The first 8 rows are patterns. Each new row is the sum of 2 different patterns, raised or lowered, with some noise. Before adding, each is slid sideways (what falls off one end comes back at the other) and multiplied by a number that may be negative. Names go in the order of the patterns.
Some rows, each with the names of its patterns after it:
[ 0.17 -0.35 -0.91  0.28  0.51  0.84  2.63 -2.01  1.78  1.11 -2.56 -0.59
  0.95  0.98 -0.12 -0.29  0.50 -0.79 -0.24  0.70  0.75  0.17 -2.30 -0.47
 -1.44 -1.09 -1.32 -0.13  0.44 -0.01  0.69 -0.55]
(2)
[ 1.06 -1.92  0.18 -0.10 -0.40  0.38  0.02 -0.31 -0.32  0.15 -0.18  0.40
 -0.83 -2.26  0.25  0.81 -0.75  0.02 -2.35  0.02 -1.39  0.08  0.70 -0.20
 -0.13  1.10 -0.23  0.64 -0.31  1.46 -1.44  2.66]
(1)
[-0.95  0.87  0.16  0.20 -1.63 -0.87 -0.81 -0.17 -2.17  0.20 -1.21  2.66
  0.19  1.26  0.43 -0.04  1.04  0.52  2.29 -0.20 -1.68 -0.21 -0.71 -0.09
 -0.22  0.34  0.47  0.08  0.32 -0.99 -0.03  0.31]
(0)
[ 0.12  1.35  0.25  0.82  0.34 -0.23  0.08  0.91  0.17 -0.66 -0.15 -0.48
  0.81  0.56 -0.33 -1.08  1.15  0.18 -0.34  0.29  0.31  1.99  0.34  0.41
  1.37 -0.18  0.02  0.35 -0.53  0.89  1.31  1.23]
(5)
[ 0.37  0.55  0.92 -0.01  0.30 -0.32  0.18  1.76  0.96 -2.66  1.33 -2.01
 -0.39  0.33 -0.02 -0.50 -2.29  1.01  0.44  0.16 -0.83  2.32  0.65  0.43
  0.86  0.33  2.66 -0.43 -0.62 -0.65  1.00  0.15]
(6)
[ 0.29  0.76 -1.92 -0.02 -0.39 -2.08 -1.97 -0.17  2.66  0.42  0.33 -0.06
  0.12 -0.55  0.28 -0.05  0.17 -0.07  0.38  0.26 -0.88  0.25  2.66 -0.02
 -0.03  1.82  0.38 -0.68 -1.01 -0.55 -0.68  0.27]
(7)
[-1.51 -1.91 -0.20 -1.40 -0.16  2.03 -2.66  0.05 -1.56 -2.66 -0.63  0.58
  0.66  1.06 -0.51 -1.04  0.01  0.10  2.66  0.79 -0.53 -0.22  0.23  0.07
  1.73 -0.70  0.00  2.17  0.16  0.14 -1.15 -0.68]
(4)
[-0.07 -0.04  1.75 -0.05  1.15 -1.69 -1.64  0.20 -0.22 -0.23  0.62  0.25
  1.74  0.21  0.27  0.38  0.63 -0.30  0.65 -0.12 -0.70 -0.35 -0.38  0.22
 -0.42  0.27  1.94 -1.71 -1.28 -0.13  0.23 -0.67]
(3)

New rows, each followed by the names of its patterns:
[ 2.46 -2.26 -1.33  0.86  0.10 -0.77 -1.01 -0.66  0.43 -1.43  0.68 -2.46
 -1.70  1.24 -2.13 -0.44 -0.58 -1.59  1.00  0.34  0.40  0.70 -0.01 -1.02
  0.33 -0.30  0.78  0.02 -0.83 -0.06 -0.50  0.05]
(4) (3)
[ 1.42  1.07  2.06  0.81  0.54  0.34  2.07  0.56  0.58  0.60  1.68  0.08
  1.25  0.18  1.00  2.54  1.70 -1.54  1.97  0.04  0.75  1.68  0.42  0.25
 -0.44  2.59  0.57  0.99  0.77  2.48  1.30 -0.04]
(5) (6)
[-0.81 -2.76 -1.88  0.80 -0.46 -0.55 -0.29 -0.21  0.40 -0.39 -0.46 -0.24
 -0.13 -0.61  0.03 -1.14 -1.03  0.45 -0.84 -0.51 -0.03 -0.20  0.38 -2.32
 -1.78 -1.04 -0.26 -0.79 -0.38 -1.49  0.56 -0.83]
(7) (3)
[ 0.19 -2.16  0.79  1.45  0.34  0.26  4.97 -0.25  1.76  0.77 -0.52  3.28
  1.24  1.01  1.28  1.82  0.60  1.56  1.75  4.07  1.75  1.07  0.64  1.51
  2.88  3.47 -1.95  2.54  0.86  0.83  1.52  0.25]
(6) (4)
[1.60 1.14 2.37 2.63 1.10 1.99 2.40 1.39 2.11 3.44 2.02 1.32 0.01 1.75
 1.30 0.88 2.02 2.38 0.90 2.19 2.28 1.38 0.23 2.46 4.12 1.01 3.57 1.82
 2.94 2.92 2.40 1.49]
(7) (4)
[ 0.37 -0.07  0.33 -0.65  0.08  0.68  1.13 -0.29 -3.23 -0.04 -0.30 -1.21
 -0.85 -1.53  0.54 -0.89  0.75  0.30  0.14 -0.12  0.26  0.26  1.06  0.57
  3.41 -2.39  3.49  1.84 -3.30 -0.17  0.86  0.67]
(2) (1)
[-0.96 -0.51  0.05 -0.31 -0.96 -0.69  1.07 -0.87 -1.95  1.42  0.41 -0.84
 -1.36 -0.56 -0.95 -0.47 -1.53 -0.18 -2.53  0.31  0.11 -2.00 -1.58 -0.62
  0.48 -0.54 -1.41 -0.65 -0.71 -1.29 -0.83 -0.57]
(7) (3)
[ 1.70  2.07  1.27  2.02  2.37  0.62  1.89  0.10  4.25  1.11  3.33  1.92
  1.80  3.45  1.88  3.38  0.71 -2.21  3.24 -0.61  0.55  3.52  2.45  1.19
  0.92  2.05  0.98  1.15  2.44  0.93  1.91  1.04]
(2) (0)
[ 2.63  3.80  2.22  0.55  1.25  0.84  2.06  0.67  0.09  1.49  4.53 -2.66
  1.26 -0.06 -1.36  0.97  0.04  2.83  3.31  1.87  0.01  1.68  1.57  3.73
  1.72  1.30  1.31  2.25  1.66  1.76  0.32  4.18]
(6) (4)
[ 1.83 -2.02 -0.22 -0.87 -1.84 -0.31  1.07  0.51  0.60 -0.59 -0.53 -0.24
  0.36  2.16  0.91 -0.04  0.20  0.06  0.25  2.12 -0.08  0.56  1.88  0.29
  0.71 -0.05 -0.80 -0.92 -0.96  0.07 -0.98 -0.70]
(5) (4)
[ 0.54 -0.84 -0.34 -0.98 -0.88  1.06 -0.22 -1.37  0.99 -0.09 -0.67 -1.68
 -2.63 -1.88 -2.32 -1.89 -1.51 -0.74  0.73 -2.05 -1.22 -2.73 -3.51 -1.09
 -1.09 -0.23 -0.45 -1.18 -1.11 -0.61 -1.10  1.41]
(5) (4)
[ 2.07  1.70 -0.75  3.16  1.72  1.88  0.75  2.95  1.77  2.23  1.96  0.90
  3.40  0.51  1.19  1.01  1.81  0.46  2.32  1.74  1.82  1.32  1.63  2.47
  1.65  2.92  3.03 -1.25  2.38 -0.30  0.47  2.09]
(5) (6)
[-0.78 -0.52 -0.08  0.80 -0.43  0.41 -2.47 -1.72  0.01 -0.17  1.05 -1.19
  0.85  1.91 -1.86 -0.43  0.57  0.68 -0.81 -0.07 -0.25 -1.65 -0.90 -0.36
  0.19 -0.69 -1.62  1.04 -2.82 -2.27 -1.52 -0.24]
(2) (3)
[ 0.37 -0.81  1.16  1.44  1.75  1.30  3.25  0.05  3.37  0.01 -1.93  1.69
  1.28  2.45  2.85  3.16  5.00  2.04  3.15  2.26  0.49  3.65  2.24  2.88
  3.32  1.85  0.66  1.19  0.27  2.23  4.30 -0.09]
(4) (3)
[-0.36  1.69  1.89  0.08 -0.18  0.18  1.66  2.75  1.81  2.37  3.37  1.97
  1.40  2.11  1.13  1.02  2.61  0.88  1.85  3.55  1.60  1.36  2.57  3.16
  3.07  2.38  1.31  3.59  1.97  2.67 -1.88  0.96]
(0) (5)
[-1.65  0.72 -2.28  2.81 -0.10 -2.80 -0.57 -0.72 -1.72 -0.26 -1.25 -1.99
 -1.75 -1.26 -1.24 -1.06 -1.72 -1.80 -2.22 -1.22 -2.00 -0.97 -3.84 -1.17
 -2.53  0.20 -0.45 -0.47 -2.55 -1.34 -1.22 -0.70]
(1) (3)
[-0.79 -1.54 -1.01 -2.06 -0.45 -0.45 -0.25 -2.05 -0.30 -1.15 -1.61 -1.27
 -0.29  1.39 -0.38  0.03 -0.60 -1.73  0.26  0.46 -0.36 -0.42 -0.03 -0.25
 -0.28 -2.13 -0.22  0.49  0.64  0.64  0.52 -0.06]
(7) (3)
[-0.42 -0.62 -0.03 -3.05 -0.17  2.30 -2.95  1.29 -0.34 -1.17 -0.41 -0.16
  1.22 -1.82 -0.78 -0.95  0.28 -3.29 -2.47 -1.04 -1.07 -1.39 -3.04 -1.60
 -0.19 -0.84 -1.54 -0.49 -1.10 -1.26 -0.83 -0.69]
(1) (6)
[-3.68 -2.45  0.43 -1.40 -2.14 -1.59 -1.44 -1.22 -1.67 -0.74 -0.78 -0.59
 -0.73 -1.75 -1.78 -0.95 -1.75 -0.84  1.43 -0.47 -1.16 -1.85 -0.18 -1.50
  0.16 -4.20 -1.75 -4.22 -2.42 -1.35 -2.39 -2.08]
(0) (4)
[ 2.07 -0.21  1.96  0.62  0.85  1.24  1.15  2.42  2.60  2.05  2.46  1.28
  2.12 -0.73  0.84  0.51  1.02  1.77  0.60 -0.07 -0.75  3.41  1.95  2.98
  2.23  1.41  1.77  1.64  2.64  0.89  0.97  2.19]
(0) (6)
[ 0.59 -1.34 -0.80 -0.40  1.74 -0.19  1.16  0.76  1.36 -0.07 -1.50 -0.67
  0.95 -0.32  1.09  0.49  0.60 -0.30 -0.22  0.66 -3.03  1.52 -1.78 -0.50
  0.78  0.00 -1.19 -1.37 -0.15 -1.38 -0.25  1.00]
(2) (6)
[-3.59 -3.53 -1.83 -2.72 -2.53  0.88 -4.34  0.15 -2.66 -3.22 -1.62 -0.72
 -0.10  0.09 -0.62 -2.21 -2.14 -1.28  0.86 -0.64 -1.81 -1.25 -0.70 -1.04
  0.51 -2.36 -1.29  0.98 -1.66 -0.59 -2.23 -1.77]
(0) (4)
[-2.07 -3.03  0.03 -0.09 -0.82 -1.83 -1.07 -1.95 -3.10 -2.01 -2.44 -3.30
  1.72  0.47 -2.30 -1.93 -1.26 -1.93 -2.15 -2.62 -1.63 -2.11 -2.35 -2.12
  0.20 -1.83 -0.51 -0.14 -0.35 -0.96 -1.96 -1.10]
(2) (3)
[-0.81 -2.23 -0.13 -3.10 -2.81 -1.17 -1.37 -1.94 -1.07 -1.78 -0.18 -0.30
 -1.01 -3.33 -0.38 -3.45 -1.52 -1.59 -2.37 -2.46 -3.77 -0.88 -1.75 -1.41
 -0.82 -1.50 -2.29 -1.51 -1.02 -2.03  0.06 -2.28]
(6) (3)
[-1.56 -2.33 -2.27 -1.20 -1.38 -2.56 -1.39 -2.66 -2.75 -3.56 -1.49 -3.21
 -0.35 -2.01 -1.10 -1.02 -1.54 -1.75 -1.32  0.32 -1.42 -1.83 -2.15 -2.28
 -1.12 -0.54 -2.35 -1.42 -1.03 -1.51 -2.15 -3.12]
(0) (5)
[-0.77  0.24  0.00  0.02  1.14  1.65  1.12 -1.32  0.13  0.20 -0.08 -0.68
 -2.15  4.21 -1.02  0.35  0.69  0.47 -0.68 -1.47  1.21  0.86  0.40  0.02
  2.82  0.11  1.13  3.86  0.69  2.80  1.81  0.20]
(6) (7)
[ 0.11  1.93  1.74  0.15  0.94  1.09  3.36  0.90  1.15  0.87  2.75 -0.52
  1.22 -0.87  0.38 -0.01 -0.99  1.16  0.82  1.05 -1.07  1.10  1.79  0.79
  0.82  0.90  0.94  0.98  0.53 -0.09  0.27  3.13]
(0) (6)
[-0.99 -0.79 -2.14 -0.06 -1.41 -1.56 -3.17 -1.94 -2.53 -1.29 -3.47 -1.05
 -2.15  1.19 -1.45 -0.07 -0.41 -1.07  0.04 -0.97  0.67 -1.13 -2.13 -1.89
 -1.82 -0.87 -1.44 -0.99 -1.68 -1.18 -1.08 -2.77]
(0) (5)
[-0.17 -0.58 -1.54 -0.75  1.22  0.47 -2.40  0.06 -0.91  2.68  1.40  0.82
  0.42  1.56  1.20  0.71  1.57 -0.68 -2.79 -1.48 -0.82 -0.95 -0.27  1.92
 -1.38  0.22 -0.77 -2.87 -0.42  0.89 -0.47  1.69]
(0) (4)
[ 0.03  0.95  0.34 -1.05  0.19  1.39  0.78  1.07 -0.71  0.19 -0.80  1.14
  2.37 -0.38  0.56  2.12  0.39  1.21 -1.26  1.74 -0.68  1.91  1.85 -0.88
  0.70  1.26 -0.29 -0.05 -0.26  0.64 -0.62  0.70]
(1) (5)
[-0.26  0.84  2.15  0.95  1.56  0.28  1.21  0.09 -0.57 -0.01 -0.13  1.50
  0.06  0.31  2.87 -1.62 -0.77  0.15  2.11  0.69  1.18  0.53  3.73  0.22
  2.43 -3.34 -1.04 -0.60 -0.06  0.39  0.00  0.14]
(0) (3)
[-1.59 -1.62 -0.81 -1.79 -2.09 -1.95 -1.89 -3.10 -4.01 -0.96 -2.52 -2.20
 -0.19 -3.36 -0.05 -2.61 -3.29 -1.11 -1.52 -1.32 -0.79 -2.53 -1.84 -0.64
 -0.66  0.20 -0.13 -1.88 -1.17 -1.31 -1.90 -0.55]
(5) (4)
[-0.14  0.94  0.19  1.27  1.35  1.43  1.79  0.14  1.59  1.68  1.72  1.32
  1.04  0.82  2.30  1.98  2.02  0.28  2.70  2.91  0.41  2.10  3.23  2.28
  2.27  1.58  0.76  2.55  1.50  2.75  3.48  2.11]
(2) (4)
[-1.01 -0.79  0.23 -1.68 -0.59 -0.78 -1.62 -1.55 -2.28 -0.42 -0.22 -1.05
 -2.48 -0.25 -2.50 -0.10 -3.25 -2.27 -3.82 -0.94 -1.56 -2.94 -1.89 -3.22
  0.31 -0.13 -1.15  0.23 -1.91 -1.55 -1.78 -2.62]
(0) (5)
[-0.97 -0.57 -0.07  0.70 -2.11 -1.25 -0.92  0.20 -0.92 -2.33  0.28  0.27
 -1.95 -2.28 -1.07 -1.32 -0.23 -1.78 -1.66 -2.08 -0.76 -2.15 -0.93 -1.74
 -1.26  0.08 -0.97 -3.32 -0.93 -0.14 -1.75 -0.48]
(5) (7)
[-2.24 -0.81 -0.06 -2.33 -0.61 -2.71 -0.92 -2.10 -0.21 -0.50 -0.56 -0.11
  0.66 -0.38 -0.07 -0.52  0.40 -3.20  3.04  1.20 -1.94 -0.46 -0.11 -0.73
 -0.10 -1.79 -0.74 -1.63  0.98  0.56 -0.39 -1.12]
(1) (3)
[-2.53 -1.38 -2.17 -3.07 -1.97 -1.25 -1.25 -0.32 -1.76 -2.27 -0.94 -1.91
 -0.14 -1.23 -0.81 -1.08 -0.87 -1.28  0.73 -1.99 -0.81 -1.76 -1.53 -2.13
 -2.34 -1.81 -2.91 -2.76 -2.88 -2.10 -0.65 -0.27]
(0) (4)
[ 0.04 -2.25 -1.60  0.40 -2.16 -0.42 -5.46 -1.22 -1.97 -1.29 -1.98 -2.41
 -2.17 -3.66 -1.78  0.15 -1.35 -0.46 -1.41 -2.35 -2.30  0.08 -2.16 -0.18
 -0.12 -1.37 -1.54 -0.14 -0.66 -2.09 -1.61  0.05]
(0) (6)
[-0.80 -1.75 -1.75 -2.06 -1.04 -2.72 -1.31 -1.87  1.04 -0.62 -0.61  0.07
 -2.34 -0.50  0.43  0.89 -1.04 -2.30 -1.34 -1.56 -0.89 -0.97 -0.82 -0.47
 -0.96 -0.36 -0.69 -1.10 -1.02 -1.35 -0.07  0.27]
(1) (0)
[ 1.76  0.84  1.05  0.83 -0.49  2.53  1.06 -1.09  0.63 -1.32  0.72 -0.39
  0.93  1.54  0.60  0.92  0.67  0.44  1.34 -0.22  2.30  0.00  2.63  0.23
 -1.30  0.23  0.53 -1.24  1.23 -0.07  2.46  0.70]
(1) (0)
[-1.28 -2.12 -2.71 -2.15 -1.16 -1.20 -0.99 -1.13 -0.70 -2.57 -1.55 -1.56
 -2.31  0.42 -0.84 -3.30 -2.15 -3.80 -2.60 -1.58 -3.57 -1.94 -4.26  1.31
 -1.24 -0.44 -1.80 -0.27 -0.21 -0.90  0.97 -1.54]
(0) (6)
[-2.78  1.34  1.02  0.01  2.05  0.17  0.55  0.20  0.35  0.36  0.70  0.52
  0.62  0.88 -0.72  1.34  4.81  0.16 -0.18  2.68  0.76  1.49 -0.60  0.88
 -0.33  0.12  0.91  1.13 -2.33  0.57 -0.50 -1.36]
(1) (7)
[-1.74  0.18  1.08  0.55 -0.82  0.53 -0.75 -0.42 -0.67  1.09  0.51  0.83
  0.08  0.37 -0.69  2.51 -2.52  1.17 -0.50 -0.47  0.07 -0.34  1.16 -2.13
 -0.01  1.07  0.69 -0.92 -0.21 -0.04 -0.75 -0.40]
(0) (6)
[-1.29 -1.21 -2.95 -2.33 -1.24  1.81 -0.87 -0.16 -2.31 -2.25 -1.35 -1.09
 -1.35 -0.56 -0.99  0.41 -0.94 -1.48 -0.66  0.96 -1.24 -0.65 -0.21 -1.43
 -1.80 -1.96 -1.29 -1.89 -0.64  0.36 -1.80 -3.24]
(7) (3)
[-1.65 -1.86 -3.74 -1.18 -1.90 -1.38 -3.11  0.34 -3.06 -2.17 -0.25 -1.71
 -0.30 -1.81 -2.28 -2.19 -1.02 -1.43 -1.71 -1.41 -1.51 -1.30 -0.26 -2.12
 -2.12 -0.43 -1.23 -1.85 -1.01 -2.03 -2.07 -1.93]
(1) (6)
[ 1.26  0.01 -0.01 -0.14  0.00  0.47  0.42  0.87  0.88 -1.61  0.82  0.61
 -0.55  0.60 -0.92  3.79  1.59 -0.85  0.16  1.17  0.78  0.70  0.32  0.95
  0.02  0.72  1.07  0.39  0.83  1.13  0.13 -0.43]
(2) (7)
